There are 8 hidden switches. A switch that is on adds its own fixed numbers to the row, and there is some noise. The rows also spread widely along 10 directions, which tell nothing about the answers.
Known rows, each followed by its switches (1 for on, 0 for off):
[-27   3 -27 -10 -13  -4   3 -27 -15  25  -3   6 -21  38 -13  -3  31   0
 -40 -50  20 -38 -13 -38 -13  -8   9 -56  32 -16  22  26 -32   6]  1 1 1 0 1 1 1 0
[ -4  21 -20 -10   6  27  -6 -21   7  -6 -23 -13  29 -10  -2   3  22  -8
 -37  -8  -9 -35  -4   4  22  -3   9 -31   3 -11  -3  55 -11   6]  1 0 1 1 0 1 0 0
[-13   6 -11   4   4  22   0 -13   8   6  16  10  12 -20   4  30  -3 -21
  -2 -12 -16  -5 -34  17  20   6   1  -8  -5 -18 -18  21 -29  17]  0 0 1 0 0 0 0 0
[-16  12   0  -9  14  -6  28 -11   4  -5   3  -4  12  -1  11  15   5  20
   7 -16 -11  -8 -12  -5  30  14   4 -44  18 -15 -16  12   9   8]  0 0 1 0 1 0 0 0
[-26  -3  11 -13  -8  -2  11  11  -9  24   9  31 -15  28   6   5   7  23
  -5   4   7 -21  12 -15 -20 -22  -4   6  23  -4   9  -2 -32  20]  1 1 1 0 1 1 0 0
[-11  -6  -1  -2  -2  26   3   0  -4  -2 -29   1  18  -6   7  12   7  21
 -24  -7  -5 -30  11  10  -4   8  -4   4  -6  -8 -22  14   2   7]  1 0 0 0 1 0 0 0
[-23  -5 -22 -10   4  15  33  44   1  -8  20 -16  47 -29  18  39  32  37
   8 -12  -2  23 -20   5  17  21  -6 -22 -25 -15 -14 -19  32 -12]  1 1 0 0 0 0 0 0
[-12 -20   5  22  10  -1   6   5 -28  -1   9  -6  -6  42   7  17 -23  19
 -12 -11  -9 -39  12  -3 -37  -2   1  12  -5 -10   0 -34 -13  17]  1 0 1 0 1 0 0 0
[-18 -13 -10   3 -12  33 -15  -3 -16  13 -17   5  13  11   0  11  15   7
 -35 -23   6 -38   2   6 -28  -4   0  12  -4 -16  -8  10 -20   5]  1 0 0 0 1 1 0 0
[-15 -17  14   5  16  17  11 -12   4  -4 -18  -1  24   9  20  23 -15  29
   1 -11 -16 -39   3  18   3   7 -14   8  -9 -10 -38  10  -2   6]  1 1 1 0 0 0 1 0
[ -1  -9  13  10 -27  16  15  29 -19   0   1  21  -8 -27  -4  11   8  20
 -26  21  -1  10  17   1 -19 -12 -24  27 -23   5   2   4 -20  19]  0 0 0 0 1 0 1 1
[-16  27  35   4   3  -6  24 -10   0   3  12  11   4  -4   2  -5  11  12
  11  14 -10  -9  12  -5  19 -30 -26  -3  22  -5  -6  38  11  18]  0 0 1 1 0 0 1 0
[-23  17  -1 -11 -11  18  -4   0   0   9 -18   3  22  -1   4  -2  29  10
 -21  -3   7 -31   8   4   5  -5  -1  -5  15  -9  -4  33   3   5]  0 0 0 1 1 0 0 0
[-18   8 -20 -13   0  26   4  20   3  -2   1   4  34 -23  14  35  20  15
 -11  12   4  -4 -10  16  12  18   0 -13 -18 -16 -10  16 -20   4]  1 1 1 1 1 0 0 0
[  0  10 -14  16  22   0  -3  -3 -16  -7  23 -20   9  24   3  20 -12 -11
 -23  -3 -20 -39  -7   2 -12  -9  13 -15  -9 -10  16   7 -25  16]  1 0 1 1 0 0 0 1
[ -4 -10 -16  -7 -16  11   6  10  -5  -9 -19  34 -11  -3  13  18  -9  23
 -30  -1  15   4   7   2 -20  20  -3  -6  -5  -6 -12  -3 -31   1]  1 0 0 1 0 1 0 0
[-30  -4  23  -1   5  -6  26   7  -6  17  13   6   5  25  13   0  12  36
  13 -11  -3 -22  12 -12  -4 -22 -16   0  20  -5 -10  -5  16   9]  1 1 1 0 0 0 0 0
[ -6 -19 -33 -18  -8  35  15  40 -10  10   4   3  16 -34   6  29  14  -2
 -36   5 -23  -4 -19   3  29   5  18   3 -30   5  10  -2 -33  15]  0 0 0 0 1 0 1 1
[ -4 -23  17   5   1  23  16 -16  -5  -9 -37  10   4  -7   9  12 -20  33
 -13 -13 -15 -23  17  13   0  14 -13  12  -7  -5 -41   3   0  10]  0 0 0 0 1 0 0 0
[-11  -6 -50   6 -26  18  -4   5 -14   0   5  -1   4 -17  -8  21  32  -8
 -45 -35  17  13 -27  -9 -13  25   1 -35 -15 -21   7   0 -23   0]  1 0 1 0 0 0 0 0
[ -8  -7  11   9   0  -4   3   6  -9  -7 -12   5   7  28  17   6 -11  24
 -13   2   2 -33  22   2 -24   4  -8  10   3  -4  -9  -5  -7  10]  1 0 1 0 0 0 1 0
[ -5   2   8  -3 -26   6   8  28 -12  -6 -10  15   9 -12   8   6  18  31
 -21  22  15  -1  21   0 -14   3 -13   8  -8  -1  -1  11 -16  12]  0 0 1 0 1 0 1 1

New rows, each followed by its switches (1 for on, 0 for off):
[ -9 -13 -19   3   0  17   8  16 -11   3   7  -3   8  -1   7  20   0   1
 -26 -12 -13 -16 -11  -1  -2   5   4   0 -16  -4   2  -8 -11   7]  1 0 0 0 0 0 1 0
[  4   0   8  14   7  10  11  -5  -1 -22   0   1  14 -10   5  23 -17  15
  -2   2 -12   2  -1  15  -6   8 -11   0 -13 -10 -19   7 -10  11]  0 0 1 0 0 1 0 0
[-23   8  -7 -10  -4  18  20   5   3   5   4  14  13 -26   9  24  28  18
   1 -10   5   9 -16   6  19  12 -10 -20   1 -17 -23  14   4   5]  1 0 0 0 1 0 0 0
[  2  -9 -24   5  -7  27  10  20   5 -10  23  18   9 -52   4  50 -10  -8
 -10   8 -14  36 -30  22   5  21  -7   8 -41  -8 -14  -3 -39  12]  0 1 0 0 0 0 0 0
[-17  -2  18 -15  -2   4  33   9 -14  14  -9  -4   5   9   0 -14  23  35
 -18   3 -16 -35  28 -19  17 -37  -3  -5  14  10   9  21   7  17]  0 1 1 1 1 0 0 1
[-15 -18 -19 -16  26  12  22 -26  -2  10 -22  -2  -5  21  15  15 -21   9
 -22 -40 -29 -53 -16  -9  33  19  22 -34  14  -6 -20   7 -14   8]  1 0 0 0 1 0 1 0
[-16   9  -6 -16  -1  21   1  15  -1   9  -7   6  20   2   7  14  26  16
 -24   6   1 -33   3   0  -3 -15   0  -3  -1  -4   7  32 -22   9]  1 1 0 0 1 1 1 1
[  6   0 -26  15  -7   2  -9   7 -22  -7   5 -10  -7  21 -10   9  -3 -13
 -55   2   0 -26  10 -16 -37  -8  10  -6 -14   0  37  -1 -39  13]  1 1 1 1 0 0 0 0
[  2 -10 -19  22 -41  13 -10   1 -19 -16  -6  17  -7 -23  -6  23  12  13
 -42  -9  34  18  -1   7 -39  27 -26 -10 -26 -18 -11  14 -39  -1]  0 0 1 1 0 0 1 1
[-15 -27   0  -1 -17  30  -5  18 -10  22   0   8  14  -3   6  14   9   8
 -23  -5 -13 -30   1  12 -10 -20  -3  35 -17   1  -8   3 -33  19]  0 1 1 0 0 0 0 1
[  8  16  16  22  14  -7  12   9   0 -35  12  -4  16  -7  13  28 -27  15
   8  21  -5   9   3  17 -16  18 -17   2 -16 -11 -15  -1   5   6]  0 0 0 0 0 0 1 0
[-11 -10  12  12  12  14  -8   9 -18  16  12  11  -7  29   9  17 -27  -8
 -16  12 -25 -51   8   7 -24 -22   4  45  -5   0  10 -10 -38  27]  1 0 0 0 1 0 1 0
[ -3  -6 -29 -13  28   3  14   9   3 -21  -9 -21  29  16  22  38 -28  14
 -16  -3 -19 -36  -8   7  15  36  34 -34 -12  -8  -3 -11 -20   3]  0 1 1 1 1 0 0 0
[-13   5   7  19  18  -3   3 -44  -2 -15  -7 -14  16  23   9  17 -14  13
   1 -34   1 -38 -11  12  -2  17 -12 -35  11 -28 -33  27   6  -3]  0 0 1 1 0 0 1 0
[-18  -9   4 -22 -12   1  30  30 -20  23 -16   5  -8  24   4 -23  21  23
 -37  10 -15 -42  33 -36  10 -31   9   6  21  20  33  -3   0  23]  1 0 1 0 1 0 1 0
[  5  22  12   6  18  -2  17 -32   8 -10  -5   6  -5  -2  -2   7 -14  -4
 -13   1 -21 -26   3  -6  16  -9 -11 -25   7  -3  -4  44 -19  19]  1 1 1 0 0 0 1 0
[ -4 -22 -27   1 -22  23  12  26 -10 -10  -4  25  -2 -36   5  43   2  22
 -27   1  13  31  -9   8 -18  36 -11  -3 -36 -10 -16 -18 -34   4]  1 1 0 0 1 0 0 0
[ -7  15   6 -11   3  16   7  28   9  -2   6   8  29 -12  10  17  12  10
  -3  33 -12  -8   9   8   4 -18  -3  15  -8   0   6  18 -17  18]  1 1 1 0 0 1 0 0
[ -6  16  -4  26 -16   1  -7 -25 -19  -9   6   4  -9  -1 -14  12  21   6
 -26 -20  25  -4  -3  -5 -38   3 -25 -28  -3 -28  -6  28 -20   8]  1 0 1 0 1 0 0 1
[ -2  20  -3  -1  13  -7  28   0   5  -1  38   8  -8 -18  -2  19  -6 -15
   6   7 -27  16 -23  -9  32  -7   3 -26   7  -4   8  11 -16  23]  0 0 1 0 0 0 0 0
[ -2   8 -17 -14 -13  -1   9   1   4  -9 -28  11   2   2   8  -4  10  15
 -33  -2  12 -10  12 -14   0  17   6 -32  12   0   0  15 -10   7]  1 0 1 0 0 0 0 0
[ 16   5 -18  16   0  16   4 -31   1 -22 -14  -1  -7 -29 -10  19 -14 -18
 -37 -19 -13   0 -17   2   9  22  -4 -29 -14  -8 -11  32 -24   9]  0 0 0 0 0 0 1 0
[-13  -1  22   2  -1  14  27   0  -6  18  26  23 -11 -25  -3  22   1   9
   3  10 -25  -1  -9   2  21 -28 -22  13  -9  -1  -8  25 -36  29]  0 1 1 0 1 0 1 1
[-27   9  23  -3  17 -11  18   2  -5   8  25  -4  14  35  10   7   5  25
  17  -7  -7 -29   5  -6  -3 -28  -5  -7  24 -10   4   5   7   8]  0 1 1 1 0 1 0 0
[-11   4  19  -8   9   0  35  12  -3  -8   8   0  15  -4   9  12  10  42
   3   2  -8  -5   8  -4   9 -17 -19 -12   0   0  -8  20  13   1]  0 1 0 1 0 1 1 1
[-21 -17 -10  22  -8  21   3 -28 -19   6   3  -8   7   2  -7  20  19  13
 -24 -47   8 -23 -14   2 -17   4 -24 -19 -13 -26 -21  19  -6  -3]  1 1 1 1 0 0 1 0
[-39   7   2 -32 -17   8  12  23  16  33   6  30  18  -3  20   6  35  15
   8   4   9 -10 -10  -3  25  -9  -3  -3  25  -4  -6  19 -12  10]  0 1 1 0 0 0 1 0
[ -9 -27 -24 -10  11  18  22   6  -7  10   5   1  -1   4   7  27 -10   6
 -25 -19 -29 -24 -17  -9  19  -2  14 -11 -13   1   3  -6 -35  13]  1 1 1 0 0 1 1 0
[-33  -5 -16 -12  -1   2   4  14   3  14  14  21   6  16  24  29   4  18
   1  -7  14 -11 -13   3  -7  12   1 -11   6 -15 -10  -8 -28   3]  1 1 1 1 0 0 0 0
[  2  15  15   4  20  -2  16   3  10 -18   9   9  13  -7  20  32 -18  21
  10  20  -8  -7  -1  16  -3   7 -18  -3 -12  -7 -20  19 -13  10]  1 1 0 0 0 0 1 1
[ -8   7  10  -4 -10  10   6  18  -7  11  10  17   1   1   1   3  15  11
 -15  17  -3 -10  13  -4 -10 -29  -8  15   2   1   8  15 -26  21]  1 0 1 0 0 1 0 1
[ -2  32 -13  -1   1  -1  -9  -4  -1  -4   4   0   5   7  -1   9  13  -9
 -33   9  10 -27   1  -7 -14  -7  -2 -26   2  -6  21  46 -29   5]  1 1 0 1 0 0 1 1
[  1  -6 -14   4  -9  27  -6  -4 -10  -7 -17  20   1 -18   6  29  -8   7
 -36  10   2 -14   2  18 -12  16  -5   4 -24 -10 -17  20 -52  15]  1 0 1 1 1 0 0 1
[-18  43  -8  -7   9 -11   5  11  -5   5  35  -9  15  18  -2  14  38   2
  -6   3  12 -19 -12 -17  -9 -21   1 -39  16 -16  34  32 -11   6]  1 1 0 0 1 1 1 1
[ -1 -12 -10   7   4  13  -2  -9  -8  -9 -21   5   2  11   7  21 -20   7
 -34  -3  -9 -41   8   4 -16  15   2  -2 -15  -6  -6  10 -41  15]  1 1 1 0 1 0 1 0
[ -3  19 -19  -8   2   6 -13  13   7  -6  -7  -6  25  10  12  13  13   1
 -29   8   9 -29   2   3 -18   5  12 -15  -2  -5  11  22 -20   3]  1 1 0 0 0 0 0 1
[ -6   9   9  27   4   2  -9 -17 -12   0  16  11 -17  20  -7  16 -17  -8
 -19  -1  -1 -25   5   2 -42 -17 -20  15  -2 -11   3  14 -32  15]  1 1 0 1 0 0 0 0
[ -5  -1 -14  -4  16  16   5 -12   4  -9  -5  -5  15  -6  10  35 -12   6
 -15 -14 -14 -23 -18  12  11  20  11 -24 -11 -13 -18  16 -25   8]  0 1 0 0 1 0 0 1
[ -6 -15  -1  -6   5  15  -1  -6   1  22   0  25 -11  15  11  17 -22  -4
 -21   4 -23 -42  -2   7  -2 -17   8  18  -2   5  -5  11 -61  28]  1 1 1 0 0 0 0 1
[-18  -2  14   9  15  19  11  -4  -1  -1   8 -10  33   3  12  22   4  24
  12 -17 -16 -22  -6  16   3  -6 -14   2  -4 -21 -29   9  15   5]  1 0 1 0 0 1 0 0
[-27  -2   7 -14  11   5  29  26  -6  12  14 -14  34  11  21   7  29  35
   9  -6 -15 -28   1  -4  24 -15  -2  -9   7  -6  -9   3  28   6]  1 0 1 0 0 0 1 1
[-19   0 -11 -16  -2   2  16   2   8  13  10  22   3  -4  16  24  12  20
   4 -13   7  -1 -19   1  11   9  -5 -30   7 -14 -19  11 -25   7]  1 1 1 0 0 0 0 1
[-18   0  20   3  -5   3  14  11  -8   1  -5  22  -1   5  13  12   0  32
   1   9   6 -11  15   2 -16   2 -21  13   3  -8 -19   0  -2   9]  1 0 0 0 1 0 1 0
[-11  -5  35  22   2  31  11 -20 -15   7   2   5   2 -19  -9  12  -4   9
  -7  -2 -25 -24   6  16   4 -28 -34  33 -13  -9 -26  30  -1  19]  0 0 0 1 1 0 1 0
[-15  15   5  -6   9   2   2  24   0   2   7  12  13  17  19  16  -7   7
  -3  26  -5 -26  10   6 -10  -3   8  16   7  -4   5  -6 -14  16]  1 0 0 0 1 0 0 0
[-28  27   6  -5 -14  -4   0  -6  11  11  17  29   4  -3   8  10  23   5
  15 -11  26  11 -20   3  -5   3 -16 -20  29 -23 -18  23   0   4]  0 0 0 0 0 0 0 0
[-23  -2 -12  -1 -10  10  -6  21  -9  19  29   2  16  11   3  20  23   2
 -10  -9   4 -14 -15   1 -17 -21   2   3  -3 -12  13   5 -30  10]  0 1 1 0 0 1 0 1
[-24  -8 -15  -8 -13  12 -11  12   4  12  -3  22  11  13  17  21   8   9
 -13  -5  15 -19  -6   9 -20  11   0   4   2 -13 -10  -2 -33   6]  1 1 1 0 0 0 0 0
[ -4 -30   4 -14 -14  27  40  36 -22  16 -15  13 -12 -18  -1  -4   8  26
 -38   9 -32 -11  26 -19  17 -23  -1  29 -13  24  11 -17  -3  24]  1 0 0 0 1 0 0 0
[-12  -2   6   5  -1   6  14   1  -3 -10 -15  -5  18   5   8   8  11  32
 -14 -12   6 -20  12  -1 -14   4 -21  -6  -3  -7 -15  12  15  -2]  1 1 0 0 0 0 1 0
[-11  19  13  -9  -7  15  12  -7   6  12  11  21   0 -22  -4   5  21   1
  -3   0  -7   1 -11   0  17 -29 -14  -4  10  -3  -7  42 -14  17]  0 0 0 0 0 1 0 1
[-20  16  -5  -6  -8  13   6  18  -5  -7   5 -11  36  -7   3  15  36  19
  -8  -5   9  -3  -2   1  -4   1  -3 -16   3 -16   1  12  17  -1]  0 0 0 0 1 1 0 0
[  2  17 -14  -3  -6   5   1  -2   1   0  12  19 -13 -10  -6  14  -4 -21
 -24   4  -8   6 -13  -5  -1  -7   6 -11   5  -3  15  19 -40  18]  0 0 0 0 0 1 0 0
[-21  -4  13   3 -24  11  21  -6 -11  19   8  30 -17 -19 -10   8  21  14
 -11  -7   5   6  -1  -9   2 -16 -30  -1   3  -7  -6  20 -23  18]  0 1 1 0 1 0 1 0
[  1  20   0 -14  22  -7  43  14  -7  -6  23 -15   3  -2  -3   0   7   9
 -12   5 -34  -6   1 -24  33 -30  12 -30   8  12  28  16  11  15]  0 0 0 1 0 1 0 1
[ -7 -19  -8  17   2  30  -8 -23 -16  13  10   6  -9   3 -12  33 -17 -18
 -29 -22 -26 -34 -20   8 -10 -13   0  10 -20 -13  -1  15 -63  24]  0 1 1 0 1 1 1 0
[  6   0 -26  16  -8  18 -14 -13 -22  -8  -1  -2 -10  -1 -14  23   2  -9
 -50 -20   7 -17 -10  -2 -35   6   3 -20 -17 -16  10  14 -43   9]  1 0 0 0 1 1 0 1
[-21 -29   1  11   8  24  -9 -24 -12  21  -4  20 -10  25  11  26 -28   0
 -12 -25 -17 -51  -9  17 -13  -1   2  22  -1 -15 -29  -5 -44  22]  1 0 1 0 1 0 0 0
[  8  26  -3  23  28   0   0  -4  -8 -19  33 -11   6   2   2  32 -22 -16
  -8  14 -20 -17 -12  14 -11  -6   0  -6 -17 -12   6  17 -23  15]  1 0 0 1 0 0 0 1
[-22 -10  19  16   2  -6  13 -25  -9   5   9  18 -12  20   9  17 -14  26
  12 -29   4 -13  -5   6 -13   1 -21  -8  16 -19 -36  -1  -4   5]  0 0 1 1 0 0 0 0
[ -6  45  -2  12   0 -12  -3   7  -2 -15  34  20  -5  -1  -2  31   4  -4
   1  21  21  21 -13   1 -31   3 -12 -19   5 -25  14  14 -29  11]  1 0 0 0 1 1 0 0
[ -6  13  -7   0   8   0  -2   2   7  -1  17  17   5   2  17  30  -8  -1
   1   6   0  -6 -16  13  -4  12   2 -15   0 -15 -11  11 -34  15]  1 0 1 0 0 0 0 1
[-41  18   6   6  10   6   7 -11   0  17  34   7  14   9  11  24  23   8
  24 -28  11  -9 -27  12   1  -6 -19 -16  19 -32 -26  17  14  -1]  1 0 0 1 0 0 0 0
[-23  15  25  -7  17 -10  14   5  -5  12  17  -3  15  36  11   9   5  24
  11   5  -7 -43   7  -9  -1 -30  -1  -6  20  -6   8  19  -9  15]  0 1 1 0 1 1 1 1
[ -1 -15   0   5   8  10  -5  16 -13  -3 -15  -6   7  32  13   4 -23   8
 -32   4 -19 -49  23   1 -28  -7  13  30  -6   9   5 -18 -11  14]  1 0 0 0 0 0 0 0
[  4   7 -18   1   5   7  -2 -24  -1   5   3  21 -25   3  -5  22 -17 -18
 -35  -2  -9 -27 -13  -4  -4   2  11 -23  -3  -6   6  25 -71  26]  1 1 1 0 1 0 0 1
[-29 -11   4  -7   0  -1 -12  16  -1   8  -6  25  16  37  35  32 -11  38
   6   4  25 -41   4  19 -35  22  -4   8   5 -21 -26  -7 -37   5]  1 1 1 0 1 0 1 1
[-12 -25  13   5 -25  30  10   2 -28  25  -8  28 -27 -14 -11   0   7   9
 -40   0 -13 -20  15  -5  -7 -33 -21  35  -9   8  -1  19 -36  23]  0 0 0 1 1 0 1 1
[-20   3 -16 -13 -34  29 -11  25   1   1 -14  21  30 -25   9  22  35  19
 -18   5  27  10  -5  17 -10  19  -4   1  -9 -19 -15  17 -23   3]  0 0 1 0 1 1 0 0
[ -4 -21 -34  11 -11  -4 -13  31  -9 -20   9   3  13  15  20  46 -24  10
 -16  -3  19   7 -14  14 -48  47  14  -4 -27 -18  -2 -44 -42  -1]  0 1 1 0 0 0 0 0
[ 20  36 -21  -1   1  -3   7  16   2 -31   6  14  -2 -21  -5  23  -6  -8
 -30  42   1  21   4  -4  -8  16   8 -25 -13  -5  26  17 -46  20]  1 0 1 0 1 1 0 0
[-13 -16 -11  13   1  19  -3   2 -13  -6   5   9  10  -3  15  44 -10  21
  -7 -16   6  -9 -15  23 -24  26  -8   0 -23 -23 -34 -11 -23   3]  1 0 0 0 1 0 0 1
